The rows of a group lie close to one hidden flat surface of 5 dimensions, which may be shifted away from zero. Surfaces can cross.
Some rows, each with its group after it:
26, -25, -3, 1, 15, -5, -9, -11, -15, 5, -31, -29, 11
rem
-28, -27, 31, -26, -20, -26, -17, 40, 1, -28, -12, 31, -2
Vido
-22, 17, -21, -68, 20, -7, 20, -5, 34, -33, 28, 36, 62
Vido
-33, 13, -3, -18, 33, 12, 8, -23, 60, -18, 60, 6, 0
Zotum
21, 30, 27, -23, -6, 11, 15, 11, -30, -12, -40, 30, 10
Zevut
13, -1, 13, 38, 2, -8, -5, -23, -22, 16, -36, -4, -19
Zevut
13, -4, 46, -17, 33, -30, -22, 9, 45, 24, -17, -18, -27
Zotum
40, 10, 14, -2, 27, 11, 25, 30, -19, -8, -33, -29, -3
Zevut
8, 16, -50, -14, 1, -3, 51, 27, -24, -13, 32, 38, 24
Vido
30, -5, 2, -18, 33, -21, 12, 2, -6, 3, -46, -27, 24
rem
-30, 6, 29, 35, 8, 7, -8, -46, 9, -11, -8, 7, -27
Zevut
-9, -26, 1, 13, -15, 28, -7, 7, -21, -24, 10, -14, -11
rem
-22, 36, 19, -1, 36, 1, 19, -6, 44, -7, 8, -14, 0
Zotum
34, 1, -21, 52, 20, -33, 14, -3, -17, 50, -30, -22, -24
Zevut
-1, 18, -15, -33, 8, 13, 7, 1, 24, -3, 43, 19, 3
Zotum
15, 18, 5, 19, -44, -38, -15, -27, -41, 41, -53, 64, -8
Zevut
-8, 15, -34, 13, -5, -47, 0, 22, 25, 48, 8, -4, 11
Zevut
-12, 2, 41, -2, -35, 37, -31, -17, -14, -16, -19, 0, -10
Zotum
-2, -36, -2, -14, -32, -22, -22, -2, -35, -10, -33, 27, 31
Vido
-12, -6, 2, -41, 6, -2, -15, -11, 33, -9, 10, -6, 35
Vido
-13, 2, 7, -11, 29, -12, -1, -8, 47, 6, 25, -5, -10
Zotum
26, -23, -13, -4, 16, 4, -3, 7, -15, 3, -13, -34, 8
rem
-19, -16, 26, 13, -15, 28, 0, 20, -29, -41, -19, -17, -4
rem
29, -4, -7, -9, 21, -1, 17, 32, -14, -7, -23, -37, 14
rem
12, -6, 37, -62, -7, -77, -8, 114, 21, 16, -18, 30, -8
Vido
-17, -11, 13, 2, 20, -12, -18, -20, 36, 4, 13, -9, -12
Zotum
18, -7, -16, 12, -6, -2, -3, 24, -8, 24, 9, -18, -13
Vido
-7, -17, 17, 7, -8, 40, 14, 69, -26, -42, -11, -65, 2
rem

New rows. What belongs after each?
-4, 45, -64, 24, 16, -3, 53, -14, 2, 16, 25, 8, 27
Zotum
-25, -2, -17, 14, -27, -37, -23, 17, 24, 34, 2, -5, 12
Zevut
35, -26, -69, 5, 15, -59, 3, -9, 4, 58, 25, 14, 4
Zotum
31, 53, -5, -32, 50, -27, 39, 40, 41, 30, 2, -3, 4
Zotum
0, 40, 48, -17, 15, 32, 27, -24, -15, -35, -25, 39, -11
Zevut
52, -8, -7, -11, 30, -19, 22, 45, -28, 7, -65, -55, 28
rem
-8, -33, 21, -15, 50, 27, -9, -24, 32, -35, -3, -77, 16
rem
-23, -2, 2, -17, -33, -15, -23, 30, 19, 5, -3, -12, 28
Zevut
19, 31, 13, -19, -4, 0, 18, 15, -17, 2, -27, 25, 11
Zevut
34, 36, -1, 21, 42, -8, 47, -11, -9, 17, -16, 8, -23
Zevut
-2, 6, -27, 7, 16, 41, -6, -41, 25, 6, 39, -45, 13
Vido
-30, -44, 72, 12, -15, 51, -42, -9, -14, -58, -41, -63, -7
Zevut
-78, 0, 47, 39, 1, 39, -24, -64, 33, -50, 6, -22, -10
Zotum
54, 9, -36, -12, 3, -35, 24, 3, -32, 36, -18, 37, 13
rem
21, -18, -33, -4, -2, 14, 3, 2, -12, 8, 34, -6, -6
rem
9, -22, -19, 18, -33, 13, -8, -3, -36, 1, 17, 20, -20
rem
-29, -30, 34, 25, -37, 54, -4, 47, -33, -56, -4, -45, -17
rem
-3, 5, -16, -26, 10, 5, 1, -8, 22, -1, 22, -7, 27
Vido
37, -22, -39, -14, 19, 22, 10, 22, 3, 6, 36, -52, 1
rem
-26, 42, -26, 56, 10, 8, 40, -28, -8, 3, -14, -13, 22
Zotum
39, -27, 24, -2, -27, -1, -21, 42, -50, 6, -70, -47, 11
Zevut
71, 12, 17, -26, 1, 9, 24, 49, -55, -2, -71, -22, 13
Zevut
-8, -3, 31, -46, -67, -4, -38, 42, -22, -11, -44, 15, 44
Zevut
5, -26, -18, -9, 14, 12, -16, -51, 11, -2, 35, 7, -6
rem
2, 3, -4, 6, 17, -3, 6, 26, 13, 1, -5, -41, -1
Zevut
5, -5, -14, -23, 42, 9, 7, -32, 31, -8, 27, -9, 11
rem
-38, 8, 15, -10, 5, 12, -3, 11, 39, -24, 19, -23, 12
Zevut
-20, 71, -58, -9, 26, 25, 70, -5, 24, -11, 59, 20, 35
Zotum
13, -4, -11, -6, 4, -16, -5, -4, 10, 23, 9, 6, -2
Zotum
-7, -1, 8, 6, -15, 9, 12, 13, -27, -19, -6, 20, -3
rem
3, 2, 15, -20, 12, 16, 8, 42, 7, -25, -12, -46, 17
Zevut
23, -3, -55, -4, -13, 24, 20, 30, -17, 9, 70, 12, -17
rem
1, -40, 26, 14, -1, 19, -18, 7, -24, -29, -43, -57, 5
rem
17, 31, -25, -8, 49, -9, 47, 43, 31, 11, 27, -28, 5
Zevut
-12, 18, -2, -30, 25, 15, 8, 13, 57, -3, 47, -25, 8
Vido
8, 6, 6, -94, 11, -54, -17, 29, 49, 7, -17, 20, 65
Vido
35, 25, -20, -23, 26, -22, 43, 27, -10, 7, -18, 13, 20
rem
20, 26, -24, -27, 29, -9, 42, 7, 6, 2, 15, 26, 18
rem
42, -63, 29, -48, -26, -19, -79, 8, 7, 32, 3, 14, -33
Zotum
-1, 0, 5, 12, -32, -5, 8, 3, -47, -5, -20, 49, -8
rem
-4, 33, 3, -52, -24, -8, 9, 49, 10, -1, -6, 22, 38
Zevut
65, -23, -24, -14, 41, -28, -3, -7, -10, 31, -40, -48, 24
rem
19, -16, -19, 24, -60, 10, 2, 45, -72, 1, -2, 26, -24
rem
1, 0, -11, 2, 10, 22, -15, -16, 30, 15, 29, -48, 1
Vido
33, -31, -19, 13, -19, 7, -9, 22, -42, 6, -15, -29, -5
rem
-7, 17, 25, -36, -7, 30, -12, 4, 19, -16, 19, 9, -4
Zotum
36, 43, -38, -33, -9, 8, 32, 29, -10, 21, 23, 26, 21
Zotum
